The rows of a group lie close to one hidden flat surface of 11 dimensions, which may be shifted away from zero. Surfaces can cross.
Known rows, each followed by its group:
[ -2   3  21 -10 -24   4  12  -5   1   0  -7  17  21  -7  23  -9  -1]
Q_85
[  8 -17  -7  16  14 -24 -16  13  18  -2 -34  -2  -5  -3 -14  15   6]
Q_370
[ 22  17   3  -4  10   4   6 -20   7   5  -5 -10   1  -5 -12  15   7]
Q_483
[ 19   8 -10 -19  20   0 -12 -15  15  -3  -3   9  -9  29  -3   9  16]
Q_483
[  1 -12   2 -12  -4  10  -1   6  -6  13  -2  -1  -6 -31  -6   0 -10]
Q_755
[  7  26  -4  -3   1   7 -11  -7  -6   8   1 -16  10  -4  16  -1 -16]
Q_483
[ -9  -5 -25  10  -1   0 -14 -10   0   1 -17   9 -21   4  -3 -11  12]
Q_755
[ 15  13 -31 -18   2 -11 -18   8   9 -20  -9  -4  -2  20  15  -1  -5]
Q_85
[-11   6   1  -6  -5  19  -9  -8 -14   2  15  15 -27  10  17 -29  -9]
Q_755
[ 41  -1 -13   8 -10   1  17  -4  -4  15   3 -22  -5 -15  -6   0  -3]
Q_483
[ 21  -7  17  10   7   3   4  14  -6   1  -3  -1  12   0   2   6 -13]
Q_483
[  8   1  15  18   0  20 -13  16  -1  -4 -11  25  -6  -5  16  -4 -14]
Q_370
[ 25  11  12   3   5  -1  10  25  20 -26   7   0  28  -2   2   2 -16]
Q_85
[-27  -4  13  18 -20   6   7  -1  14   3  28  -1 -27  -3 -10  -8  10]
Q_370
[ -1  10   2 -26 -10  -4   6  -5   9 -17  13   2  -2  12  13 -14   5]
Q_370
[ 15   1  16 -14  17 -17 -16   5  11  13  10 -15  -5  18  20 -14  -4]
Q_483
[-12  -2  23   2   8   2  -7  24  13  -3   0  15  15  -3  16  20   9]
Q_370
[  8  13  -1  -8  -7  16   2  12   3 -20  11  27  -8   9  22   5  15]
Q_370
[-32 -38   1   2 -18  -8 -20  27 -12  15  -5   7   4  -2  14 -12 -25]
Q_370
[-12 -15  -2  28 -30  -2  -4 -13   9   8  -8  12 -12   2  -6 -39 -13]
Q_755
[  9   9  -3  33 -16 -21  -1  -1  17 -11 -13 -17  -5   8  -1  -3   1]
Q_483
[  5  10  26  13   2   6  -3  14   4  -5 -15  -2   2 -35   0   8 -15]
Q_483
[  4  -5  -2  13  17   0   1  -8  -3  12  11 -15  14  20 -25   9 -14]
Q_483
[ 19 -25  43 -12  11 -25   7   1  34   9  -3  -7  14  10 -17   5  -3]
Q_755
[ 34  -1  -1  -1   3   5   7   0 -10   3 -21  -9   3 -20 -11  16 -12]
Q_370
[  5   0  15  -4 -12   0   5  -3  10  -3 -25  10  13 -11  -3  34   6]
Q_755
[-25   7  -4  -2 -14  -8  10  -7  11 -19   6  -6  -8 -15 -17 -14  -2]
Q_85
[-12  30  13   0  -8   4 -10  -8 -13  -7  -5 -13  -2 -11  21 -18 -20]
Q_85
[-16   7 -21  -4   2   6 -24   4   5   7  -2  11   2   3  19   9  14]
Q_755
[ 18 -11 -16   6  13   0  -7   0  12  -7  -4   8 -18  21 -19   9   3]
Q_483
[ -1   3  -4  -9  23  -3  -9 -12   1  27  10 -20   2   2 -14  10   0]
Q_483
[-15 -10  -5  21  -9   7 -12   8  -1   5   5   2 -25  -1  -3 -15 -13]
Q_370
[-17  -7   6   9   7   2 -13  22  11  -5   2  11  -7  -6   4  11   6]
Q_370
[  2   2   2   4   0   1  -9 -13   0  17 -17  12  19   8   9   7   3]
Q_370
[ -5 -10 -14  -8  -9   6  -3  11 -15   0   1  18  18  15  22   0  -5]
Q_85
[  0 -14 -12  19 -10 -10 -21  15  30  24   4   1  22  -5   6 -15 -13]
Q_755
[  7  14 -32   1  32   1 -32   4  23   1  -7  -4   5   7 -19  11 -13]
Q_85
[ 10  -8 -28  -8  21  -8 -21   2  -5   4 -25  10 -12   7   5   4  14]
Q_755
[ 28   8   2  13   5   9   1  -5  -3 -11 -14   6 -13  10  -2   4  -1]
Q_755
[ 11  -1  10   6 -28  -9  10  15  18 -22 -11   1  20  -2  10  13  -5]
Q_755
[ 24   8 -27   2   6  10 -12  11 -20 -16 -17   0  -8   3   9   2 -22]
Q_85
[  4   7  -5 -10  16   9  -5  -7  -3  22   0  -7  32 -13  -8  23  -8]
Q_85
[ -9 -20  31   9  -1 -26  -1   1   8  23 -11 -21  15 -14  -6  -2  -6]
Q_483
[-17  -5  -1  -6  -8 -13  -5  -1 -10   7 -11  -7 -15  -2  13  10  17]
Q_85
[  3   2   8  11   3   8 -10   9  24   3 -10   9 -15 -23  -6  21  11]
Q_755
[  8 -18   6  21  13   0  11  -1  -3   5  15  -7 -15  18 -22   7   7]
Q_85
[-11   1 -18   8  -7  12   7   5  -2  -9  22   8  -6   1  -6  -7   6]
Q_483
[ -5  21  10  14   4   5  -4   0  14 -18   4  -8  -3  -9 -13 -12 -17]
Q_85
[-14 -20  -4   9 -20  -1 -22  12  -5  12 -41  23   1 -20  14   7  -4]
Q_370
[ 23   6 -10   2  -5   3   5  -5  16 -16   3  10 -21  21  -3  -1  15]
Q_85
[ -5  -6  -4  -8  -2  18  -6  15 -23   5  10   8   5  -3  18   3 -17]
Q_370
[  2  10  14 -18  11  -5 -11   1   9  -1 -17   5  14   2  14  25  11]
Q_755

New rows. What belongs after each?
[  1   2  -4   5 -21   4   1  -8  -5 -11  -9  14  -5  15   9 -10  -4]
Q_755
[  1  -2 -18  20 -14   3  -3  12  14   6 -17   2   5 -33 -11  27   9]
Q_755
[ 39   7 -13   8  12   8   0  -9  29  -7  -7   5 -14   6 -34  14   5]
Q_85
[-11  10  13  11   2   6   1  -4  11   2  22   4   3  11  -1  -3   5]
Q_85
[ -3  -2  25  28   7  -8 -17  -1  21  12 -13  11  10  19   5  -1   2]
Q_370
[-16 -20   5  -7  -5 -18  -4 -17   3   3 -18   2 -21  -3 -15 -27   1]
Q_755
[  0  -2   2  28 -19  13  -1 -14  -7  22  -4   7   2   7   6   7   4]
Q_370
[ 14 -15 -33 -20 -12  -9   5  15   3 -24  15  16  21  47  18 -13  -2]
Q_85
[ 10 -10  21  -6  24   6  14   0 -10  13  18   2  21  11  -7  14   3]
Q_483
[ -3 -14  31   2   2   8  -5  19   8   4  -8  29  21  -4  17  19   6]
Q_370
[ 22  -4   7   9 -24  18   1   0 -13   9 -29  24   4 -15  16   7  -6]
Q_370
[ 11   8 -15 -15  -8  27  28 -11 -12 -12  18  28  12   7   2  -1  17]
Q_483
[-15   8  14  13 -25  15   4 -11 -17  26  13  -8  10  -8  12  -8 -17]
Q_370
[ -2   0 -20  28 -13  13   2  -8   7  13   2   2   0  -6 -15   9   1]
Q_755
[ -6  31 -16   2 -21  -4 -18 -14  -8  -1 -23  -7   1  -3  33 -12 -10]
Q_370
[  1   2  18   7 -18   9  15 -16   4  -4  26   4   1  34  -2  -7 -11]
Q_755
[ -9 -20   2   8   8  -6  18  16   0  -3  11  -7  21  -8 -22   9  -7]
Q_85
[ 15 -15 -28  12  -4  -4 -10  13   4  -6  12  -3 -20  28  -1 -16 -14]
Q_483
[ 28   9  22  -7  -1  -7  14 -25  28   4   1 -13  -1  -9 -23 -17  -4]
Q_483
[ 18  12  22 -39 -23 -14  28 -12  20 -24   7  -6  -2  -6   1 -18   7]
Q_370
[ 15   1   2  -4   9  11  -9   7   2  -9 -18  24  -3  -5   4   4  -1]
Q_370
[ 24   8  18  -4  13  -2   3  17  11 -23  13  -6 -11  12   3 -16 -18]
Q_370
[ 18   3 -13   9   2   9 -12   6  -3   4 -11  -7  -7 -10  -5   5 -20]
Q_483
[ 18  16  -4  -1  -6  13  -7   4   1 -18 -13  22 -11   3  17  -7   0]
Q_370
[ -4  18  11 -16   6  19 -11  19  -9 -11  -6  16   8 -25  23   4 -12]
Q_370
[-19  -1   5  -9 -13   0   3  -8 -16   5   6  -1  16   6  17 -13  -7]
Q_85
[  1  -4   1  -6  -8 -22   0   9   3 -12 -23 -10  -8 -25  -2 -16  -7]
Q_755
[ 18   7  33  24 -12  17  -4   1  -1   5 -24   8  -5 -29   2  -9 -26]
Q_370
[ 14  -5  -4   7   1  -1  13   0 -14  18  18 -17   7   5   1   2   0]
Q_483
[ 23   2   6 -11  -5   0   8 -11  14  -5   8   2  -6   5  -4 -19  -1]
Q_483
[  2   3   1  -7 -18  -2 -10 -15  16  -5 -41  35  -5  -9  14   2  24]
Q_370
[ 22   6 -25  38 -12   9   1  16   5 -19   4 -10 -23   1 -13  -1 -15]
Q_483
[-18 -25  -7  -2  -7 -25   4   8 -21  -3 -15 -20 -10  -6  -5  -3  -9]
Q_85
[  1  -3  16   4  18   1   8  -3  10  -8   0  16  10  18 -12  19  17]
Q_483
[-13  14  -7 -22   6   8   0  -2  -7  -6  13 -10  -5 -17  -1  -2  -4]
Q_370
[ -7  10  14  18  15  37 -10 -17   5  16   7  38  -4   7  -5   3   9]
Q_370
[ 14 -17  -7  34  -4  -8   0  23  -6  -5  -3  -9  -1  19   2   3  -9]
Q_483
[ 14  -1  -9  22 -22   4  15  26 -15  -1  22 -14  -5 -15  18 -18 -13]
Q_483
[ 13 -24   7 -14   7   2   2   1  20  -5   9  14 -14   3 -23 -19  -9]
Q_483
[ -4  -5 -18  15   2  -9 -14   0  -8  25  -5  -4  28  26  16  28  12]
Q_370
[-2  5  3 -6  0 11 22 -3 -7  3 29  3 11  4  9 -7 13]
Q_483
[ 22  16 -23   5  15   3 -21  14  20 -17 -20  -2  -6  -9 -12  13  -9]
Q_85
[  9   5 -21 -21  -2  11   2  -3   5  -6  18  12 -21   7   8  -7  21]
Q_483
[  9  10  -6   1   1   0  -3 -12  20 -19  -2  14  -7  23  -4  -4   8]
Q_483
[ 22 -16  22  -1  -3  -8  12  11  22 -15 -11   6 -14  -9 -13   3   6]
Q_370
[ 18  20 -11 -14 -20   4  -8   3   4 -25 -14  13   1   8  28 -13  -7]
Q_85
[  3   6  -1  -7  16   8  10 -14  -3   8   1   8  10   1  -7  32  31]
Q_483
[  8   8  20  11  18  -2   2  -1  26 -13   8   1 -10  11 -18   7  10]
Q_483
[ 11 -20   0   5 -11  -4  12  22 -17 -13  -7   7  10   3   6   1 -12]
Q_85
[  7 -15 -11   8  -1  10  -1  15  -7  -2   6  12  -8  11   4   9   3]
Q_370
[  7  -4  -9   8 -14  -3   3   9  -1  -5  -5  -7 -13  -7   4   7   1]
Q_370
[-19  -9 -12 -10  -6  10 -14  12 -10   2  -7  26   1   1  19   2   2]
Q_370
